The same things were measured in two ways. Each way mixes the same 13 hidden numbers, adds some noise and spreads widely along 6 directions of its own, which tell nothing about the thing.
(in the rows, 128 means zero)
Some things both ways: the first way, then the second way.
[142 130 118 136 149  80 125  87 125 148 102  99 120 115 172 129 163 133
 162 132 110 122 144 109  96 140 140 103 123]
[ 89 121 123 120 128 128 138 151 134 131 114 135 113 133 177 100 133 140
 153 171 117 158 127 156 151 181  94 135 116]

[150 128  98 136 185 135 158 121 128 162 138  89 150 107 160 170  80 143
 121  99 121 103 122  85 122 125 146  98 173]
[ 99 103 152 102 147 137 149 142  97  89  97 111 105 159 132 121 148 105
 165 153 163 154 143 154 143 163  41 188 117]

[113 137 101 163 158 156 160 137 128 163 130 105 120 116 147 124 103 161
 116 138 133 133 210  68 106 124 123 108 171]
[127 117 162  80 118  81  92 151 134 105  89 103  69 147 137  94 118 116
 196 132 139 173 155 130 146 146  63 178 143]

[118  92 138 124 146 154 151 139 163 160  91 186 119 100  85 130 165 103
 119 141 119 118 149 114 149 143 101 134 147]
[133 155 136 122 152 124 131 146 144 118 124 138 101 153 152 139 129 148
 171 128 116 145 110  98  81 130 146 123 119]

[ 97 125  74  83 114 202 206 170 173 180 118 136 117 116 129 134 160 132
  75 110 126  50 174  72 151 121  69  77 151]
[109 110 111 146 136 117  80 163 144 135  96 147 131  98 147 108 120 194
 167 140 130 170 114 109 103 152 147  99 162]

[154  71 126 119 183 129 155 108 158 160 108 170 146  67  97 154 137  74
  94 131 124 122 111 129 133 142 125 112 186]
[167 147 141 113 114 120 129 150 142 140 130 120 140 151 154  93 111 129
 144 113 108 131 137 124 154 124 125 128 111]

[148 128  88 114 125  90 133 114 147 132 109 163 112 136 116 126 134  96
 140 195 126 135 122 141 100 117 111 197 155]
[139 157 149 147 142 149 153 155 110  97 114 146  98 139 132  97 142 120
 185 143 147 140 117 123 129 160  67 156  91]

[158 140 143 142 144  74 156  86  73 103 167 116 155 136 106 167  78 154
 155 114  99 198  75  80 154  90 166 203 155]
[ 83 133 117 139  80 164 139 167 119 134 138 119 146 170 131 124 123 115
 164 140 140 135 106 115 150 176 134 104 119]

[140 123 118 157 123 113 143 135 128 180 132 106 122 109 117 116 141 150
 152  98  96 153  83 130 124 138 123 120  76]
[177 146 139 152 136 171 115 139  94 114 151 119 131 167  95 143 147 126
 147 144 104 141 130 148 109 135 136 134 140]

[184  91 143 121 164  79 110  90 156 157 142  76 132 152 175 134 138 111
 175  63  94 122  88 141 152 173 193  68  90]
[ 87 148 122 113 106 116 121 169 153 102  81 120 161 153 154  97 145 190
 130 167  99 139 167 141 157 117 116  81 139]

[145 111 183  95 129  81 117  78 132  91 136 153 135 175 148 134 150  90
 133 160 100 175 132 141 134 141 129 143 129]
[114 124 120 110  97 115 111 167 141 136 127 120 120 102 125  90 115 141
 172 125 137 140 128 123 161 130  90  82 137]

[155 167 126 113 134 124 179  90 104 141 121 142 137 153 138 146 142 142
 173 193 107 132 140  95 132  92  77 231 189]
[136 178 132 117 108 127 126 144 158 161  87 116 121 141 146  84  82 175
 139 135 133 148 107 104 149 162 114 125 143]

[133 132 131 122 185 103 114 113 124  87 133 158 131 145 126 136 101 136
 110 147  91 133 120 110 136 133 146 108 118]
[183  73 129 132 154 115  86 166  85 129 114 140 124 124 136  88 108 102
 196 100 154 147 121 152 106 104 110 147 136]

[144 147 142 149  97  93 140 133 102 118 129 156 116 137 123 154 153 138
 175 139 135 147 139  83 142 116 114 175  99]
[147 113 116 166 121 188 156 158 114 152 116  92 164 164 112 115  84 155
 138 141 125  96 122 146 184 168 173  93 111]

[140  81 115 124 125 102 132 127 154 137 119 182 130 109  90 170 125 111
 153 135 104 121  87 112 179 125 150 162 142]
[148 118 159  99 121  93  84 164 127 108  78 103 127 154 120  71 123 135
 163 141 112 150 179 162 164 126  92 151 150]

[112 141 102 155 193 135 125 108  95 125 121 138 112 112 153 167 101 144
 129 130 122 127 151  66 100 140 150  83  97]
[147 113 123 145 156 149 144 148 120 126 131 131 108 127 163 127 103 143
 169 135 156 136 100 135 115 149 137 114 107]

[152 178  97 131 125 110 172 128  66 148 149  86 136 164 124 149  72 168
 129  84 118 160 100  78 130  96 117 181 126]
[ 90  94 126 157 115 199 182 160  91 114 148  98 205 153  98 128 129 116
 128 162 152  99 120 145 184 186 141  98 109]

[112 126 122 105 172 177 147 145 157 101 136 176 128 149 135 157 103 108
  82 137 117  89 140  92 154 139 110  95 125]
[124 103 118 121 163 134 126 164 125 107  95 121 122 100 137 143 138 165
 174 133 119 115 135 109  92 114 137  88 135]

[107  84  85 151 123 168 179 108 155 138 142 155 140  72 115 200 111  90
 132 108 139 126  77  68 137 108 159 145 120]
[128 124 147 126 117 134  89 165 129  86 120 123 101 118 133 131 138 160
 167 131 154 185 157 125 140 157  98 126 128]

[169 147 173 106 100  73 127 138 104 148 123 153 164 133 103 187  94 111
 146  62 107 142   9 121 172 130 117 188 129]
[108 133 125 118 130 150 130 157 121  93  93 101 148 117 119 116 121 162
 145 171 131 145 157 105 144 159 138 107 139]

[ 98 122  69 114 157 104 136 117  98 142 116  86 107 156 135 103 123 177
 112 113  85 151 174  82 118 130 161  85 106]
[129 153 134 106 122  91  74 167 143 132 122 179 105 125 153  85 145 112
 189 114 145 156 104 121  63 113 120 109 143]

[116  93 175 124 128  84 104 115 119 153  90 159 119 134 120 124 188 118
 174 154  96 186 152 130 117 156 129 155 117]
[158 174 135 100 124 101 127 153 159 161 151 138  96 141 145 119 110 131
 175  90 106 123  82 101  86  92 123  86 129]

[178 185 139 167 137  85 133 138  88 156 136  80 145 149 168 138  81 151
 154  93 138 157 101 114 109 130 111 178 151]
[105  73 114 159 123 119 133 169 115 121 124 121 142 128 148  97  99 150
 197 132 137 155 113 113 165 144 117 120 118]

[160 123 115 115 181  79 104 110 138 106 128 156 136 112 122 181  81  95
 130 115 118 110  55 111 147 141 174 116 137]
[150 141 148 132 158 153 124 157  97  71  65 127  89 146 143 104 134 131
 177 166 166 146 157 144 119 154  96 163 110]

[ 70  58 102 145 102 134 135 164 126 203  91 168 113  49  68 179 174 121
 142  81 124 139 136  68 129 144 166  88  69]
[139 164 143  95 148 118 115 150 126 102 146 155  86 140 161 146 146 113
 175 112 142 167 104 103  47 108 107 128 124]

[195 142 168 160 138  92 138 177 132 189 110  78 142 120 138  94 166 127
 127  64 143 140 141 138 119 151  99 129 148]
[104 137 110 118 113 141 141 136 135 113  77 107 112 162 159 131 126 139
 173 153 123 128 136  73 123 142 143 136 121]

[120  97 115 148 113 107 138 107 125 183  89 128 117  83 113 132 174 103
 153 111 137 157 127 110  89 140 143 143 106]
[ 97  49 145  90 119  76 126 178 107 105 166 123 174 121 180  83 140  94
 160 129 123 170 151 177 180 123  62 138 119]

[123 122 118 197 127  73 126 132  68 147 122 124 135  97 130 165 106 171
 171 141 122 197 150  78 102 109 151 167 136]
[ 99  98 133 125 136 144 178 149 101 142 183 130 100 170 126 136 141  60
 194 113 118 125  84 143 135 157  77 151  83]

[ 82  81 100 114 154 168 154 113 175 107 113 213  99  96  74 120 168 112
  91 198 106 106 195  88 125 116 131  91 113]
[122 125 111 137 130 115 111 176 129 141 142 165 133 117 195 108 120 133
 186 110 108 170  95  98  88 139 140 117 118]

[175 152 177  51 200 128 159  71 142 129 146 150 137 155 118 129 121 109
  88 146  83 109 107 142 165 149  72  93 184]
[139  89 113 176 140 137 117 156  81 127 154 143 158 142 140  96 107 142
 164 154 158 176  84 173 125 133 111 120 149]

[146 151  58 168 180 110 158 179  76 149 161 118 134 112 125 202  70 199
 151 126 110 116 133  48 145  93 147 142 143]
[126 106  96 150 120 136 151 164 110 163  85 122 170 164 175  93  94 141
 171 127 100 104  97 108 131 125 144 124 128]

[154  98 123 100 180 119 147  71 158 105 149 137 120 159 103  87 123 119
  94 140  68 140 100 156 142 139 137  95 104]
[125 155 135 156  90 146  70 137 130 102 109 141 117 140 115  83 138 143
 156 190 174 192 145 125 143 193 136 142 151]

Other things, the second way, with their names:
<144>: [123 141 140 127 137 115 144 177 133 103 116 136 126 142 171 103 117 149
 172 135 144 129 115 132 119 115 112  91 110]
<398>: [147 171 110 169 105 189 161 127 125 140 129 112 109 145 154 129 111 155
 150 175 112 128 100  97 139 184 146 118 118]
<298>: [154 117 116 137 133 127 129 172 117 155 141 143 144 125 139  99 117 126
 178  91 101 123 104 120 126 106 115 105 112]
<35>: [129 139 130 132 117 103 100 181 165 124 102 107  98  84 167 105  61 222
 182 122 129 183 122  80 145 153 135  79 143]
<555>: [ 73 166 116 109 132 116 127 153 175 123 130 155  80 108 176 129 151 180
 158 158  97 178 121 116 112 159 100  93 116]
<586>: [147 124 134 153 117 121 101 175 126 107 109 132 110 114 144  70  97 144
 200 138 132 175 148 107 164 166 130 137 105]
<161>: [144 118 120 153 151 131 153 151 128 142 142 153 125 153 152 106 101 132
 177 114 170 115  71 134 108 115 143  96  97]
<124>: [177  77 146 141 105 138 138 189 112 175 163  90 242 140  98  63  69 112
 130  90 109  80 126 164 215 139 174  85 123]
<453>: [143  39 138 132 125  84  76 180 115 136 112 117 148 103 132  63  98 131
 194 109 128 163 149 149 182 144 104 151 141]
<116>: [160  96 149 109 142  96  77 161 113 127 145 131  91 120  85 102 115 100
 202 102 160 148 112 153 103 108 105 116 155]
<482>: [158  92 139 163 102 131  91 152 110 120 130 115 119 123 133  69  84 118
 184 160 186 164 126 148 173 183 144 137 138]
<514>: [ 64 102 139 124 151  92 164 154 115  93 123 120 123 147 167 128 119 152
 191 150 129 184  94  97 115 147  71 159 132]
<178>: [ 94 112  99 131 154 172 153 149 118 135 137 142 136 139 142 145 159 124
 146 157  99 112 118 149 109 158 153  96 106]
<17>: [108 104 125 134 140 146 155 144 104 141 127 131 130 170 190 118 104 111
 158 142 146 166  93 143 131 189 107 179 108]
<262>: [ 95  75 126 135 143 129 155 194 112 102 118 110 176 115 159 117  96 160
 173 124 135 135 128 112 152 140 142  90 108]
<392>: [151 105 138 124 115 130 120 143 107 147 117 125 144 163 119  70 121  77
 163 137 147 114 124 162 154 144 109 154 130]
<237>: [114 138 133 121 117 121 135 179 114 116 146 152 155 164 159  95 144 116
 155 127 131 146 114 167 125 107  82 102 117]
<248>: [109 101 118 169 134 208 196 106  92 153 135  92 140 214 106 130 122  99
 128 197 131 101 106 185 186 216 141 167 102]
<553>: [ 84 151 125  66 157  56 102 142 172  85 106 168  39  94 174 121 192 140
 210 150  87 173 147  86  56  91  77 120 125]
<362>: [130 201 122 111 131 160 146 137 133 116 103 125  62 169 140 157 162 130
 170 153  85 112 120 104  65 121 117 111 124]
<58>: [106 141 124 109 152 124 136 169 126  96 127 155 111 147 171 131 136 137
 173 120 143 162 118 122  85 108 114 106  97]
<431>: [ 97 113 136 126 146 122 101 162 125  81  94 147 145 148 131 110 137 148
 163 146 180 165 142 123 109 138 146 122 124]
<436>: [104 127 105 119 105 123 116 171 120  99  95 118 141 126 155  97 147 158
 162 163  92 152 163 130 153 108  82  98 139]
<158>: [ 40 139  99 113 148 139 187 163 119 101 131 144 110 113 172 159 167 131
 195 149  80 146  96  58  77 141  89 113 101]
<11>: [158  99 173 114 131 140 149 166 128 117 123  78 158 140  96 111  83 124
 149 107 171  86 139 140 179 151 149 105 111]
<413>: [181  99 146 156 122 168 145 149  98 164 152 104 148 174  78 107 114 102
 150 100 130  93 113 188 192 146  85 138 110]
<412>: [112  87 115 181 150 142 150 158 119 140 176 155 165 152 152 110 121 141
 161 149 135 136  80 171 132 151 164  92 104]
<290>: [161 186 124 136 117 173 166 138 135 142  92 114  91 180 139 133 122 149
 157 124 112  95 114 107 131 128 102 120 101]
<283>: [ 26  97 131 109 124 141 183 172 137  82 127 106 146 150 135 160 170 130
 173 149 106 107 147 101 150 155 120  90  91]
<241>: [124 134 166 102 159 102  97 174 111  60  85 133  89 123 123 103 143 145
 192 135 147 194 162 128 112 134  52 165 130]
<280>: [178 137 176 113 118 170 148 135 103 112 123  73 169 191  53 104 131  94
 112 146 144  81 167 180 194 145 116 139 124]
<163>: [163 151 159 118  95 123 140 166 163 162  83  82 188 155 119  61  50 170
 127 104 131  97 137 103 206 153 165 105 125]
<350>: [ 59  90 112 137 127 125 169 182 122 111 149 126 196 125 190 113 120 154
 148 168 126 134 104 134 140 143 145  65 122]
<510>: [146 119 112 142 109 154 114 134 122 147  84 102 135 133 140  99 107 147
 144 175 138 111 124 138 140 160 148 113 166]
<266>: [ 89 148 103 110 109 168 114 129 126 118 105 131  74 153 151 152 144 117
 165 165 160 164 122 105  95 177 133 129 128]
<358>: [145 149 135 120 111 128 125 148 134 138 111 104 149 138 144  89  94 152
 139 152 121 141 126 121 147 150 135 118 150]
<429>: [121 134 137 143 104 161 166 145 135 140 122 106 112 166 109 110 100 127
 166 126 168 106 105 125 183 170 106 118  96]
<410>: [ 83 174 150  84  98 106 120 158 164 112 114 114  98 144 160 131 148 139
 161 159 104 141 127 106 103 155 111 102 154]
<317>: [148 111 116 146 145 140 119 160  91 124 144 163 124 133 130 112 151  92
 193 116 137 129 100 134  85 108 108 123 117]
<464>: [213 121 147 150 140 181 155 168  99 174 156  89 185 163  60 108  72 131
 130  76 108  76 109 166 181 129 151  97 114]
<269>: [173 152 134 136 166 144 119 147 132 140 114 146 100 114 141 109 104 155
 164 116 126 157 115 107 107 162 139 144 109]
<89>: [ 85 129 101 117 144 133 153 139 131 124 111 138 107 148 180 126 145 129
 169 173 100 137 118 123 102 144 127 121 115]
<488>: [163 140 104 126 136 156 119 136 121 159  63 138  98 132 150  82 115 124
 166 136 130 117 132 125 130 151 115 151 114]
<245>: [152 159 147 108 109 164 110 117 121 126  89  97 108 167 105  96 117 116
 123 179 162 142 155 159 160 190 120 162 145]
<218>: [ 28  46 135 106 123 117 145 184 113 100 125  97 161 131 170 140 133 123
 171 157 127 147 127 140 147 186 112 119 141]
<215>: [149  85 122 150 138 123 118 156  93 143 124 165 138 156 149  62 142  87
 179 132 139 130 110 194 136 125  81 153 117]
<224>: [ 99 119  99 121 178 161 154 148 142 130  99 135 124 111 116 152 149 174
 147 132 112 101 122 116 102 126 144  74 110]
<305>: [121 169 131  85 120 137 142 136 125  78 102 116  69 134 153 136 152 123
 171 152 143 151 152  97 112 119  62 134 115]
<569>: [131  91  79 149  70 124  73 168 117 159  73 124 157 132 170  67 100 147
 177 145 136 131 126 129 147 118 139  93 175]

Some of these things the first way, each followed by its name:
[143  94  93 114  74  70 161 107 101 169 113 157 115  99  80 185 177 111
 197 121 130 164 101  82 154 105 149 216 127]  <237>
[152 119 132 132 165 117 158 126 129 124 149 149 129 113 120 156 130 126
 122 151 119 141 136 100 154 125 111 127 169]  <362>
[157 183 100 105 239 130 165 128  95 134 160  64 136 148 183 143  75 174
  74 103  93 107 122  98 126 136 102  60 171]  <510>
[146 133 147 119 145 120 148  55 143 139 106  97 129 137 192 100 167 111
 145 148 121 124 164 124  95 144 105 108 147]  <555>
[145 151 152 103 115 112 126  87 161 122 111 144 134 170 133 105 114 103
 153 152 107 127  95 138 129 126 124 198 144]  <241>
[122 142 111  94 169 193 182 122 191 111 123 146 122 153 141  74 119 116
  35 182 124  82 220 114 113 124  63  88 206]  <453>
[119 123  95 158 201 137 157 104 108 140 123 130 132  68 125 170 112 170
 136 141 108 107 151  49 113 107 157  99 149]  <17>
[141 168  91 118 164 117 154 112  90 166 120  98 114 137 146 155  88 128
 131 107 144 136 137  75 117 130 126 151 174]  <144>
[162 164 150 162 130 114 185  99  80 111 146  99 138 134 131 128 145 161
 132 114 131 167 155  67 128  94 104 162 134]  <266>
[113 133 119 155 144 112 108 163 118 150 143 106 126 134 148 140  93 171
 127 121  99 145 175  97  93 136 151  66  75]  <158>
[124 101 134 131 154  89  96 112 128 131  95 169 155  83 133 183 107 117
 149 116  91 112  47 116 127 141 158 123 112]  <269>
[168 170  52 157 158 141 199 115  76 142 201  83 133 134 153 199  28 166
 124 114 139 135 129  54 131  85 127 126 153]  <436>
[114 137 109 151 121 160 165  96 111 135 123 132  86 149 120 110 149 146
 145 141 147 140 252  47 114 118 136 105  86]  <58>
[136  91 126 109 200 102 119  91 121 133 115 166 129 107 116 172 107 115
 128 111  98 124  85 112 166 164 159  81 130]  <412>
[115 113 166  92 101 129 139 115 151 120 117 199 115 155  99 130 164 111
 130 187 100 135 175 113 153 124  95 146 128]  <464>
[136  46 137 148 108  54  95 149 126 149 115 179 135  87 112 215 164  86
 191 116 124 169  95 109 149 148 189 146 105]  <429>
[163 133 170 111 118 108 132 128 132 121 111 122 153 175 190 142 146 119
 139  86 112 102 122 118 154 155 101 116 114]  <224>
[142 118 103 173 216  92 113 111 100 118 162 144 140  82 135 204  75 135
 149 146  91 160  50 120 113 135 166 108 102]  <398>
[137 160 121 143 124  74 132 123  69 164 116 126 137 130 115 165 117 161
 192 120  98 166  64  99 128 117 126 211 109]  <358>
[171 121  89 132 173  81 158 116  94  79 144 180 155 106 126 213  93 128
 119 168 119 102  92  85 152  89 124 162 180]  <488>
[149 112 136 129 129 165 190 132 146 114 142 182 151 129  90 168  80  81
  92 124 158 136 122  83 180 101 105 207 219]  <283>
[111 109  94 167  96  85  97 155 131 142 113 153 100 102 107 138 117 124
 141 130 132 149 152 104  98 137 163 102  61]  <586>
[ 66  99  97 123 127 176 142 157 131 138 102 200  99 120  76 161 129 106
 102 137 144 135 183  57 141 132 138 137 113]  <11>
[121 143 122 158 133  46  92 129  65 139 108 126 115 112 119 153 115 144
 160  93 113 192  68 110 105 145 162 146  68]  <482>
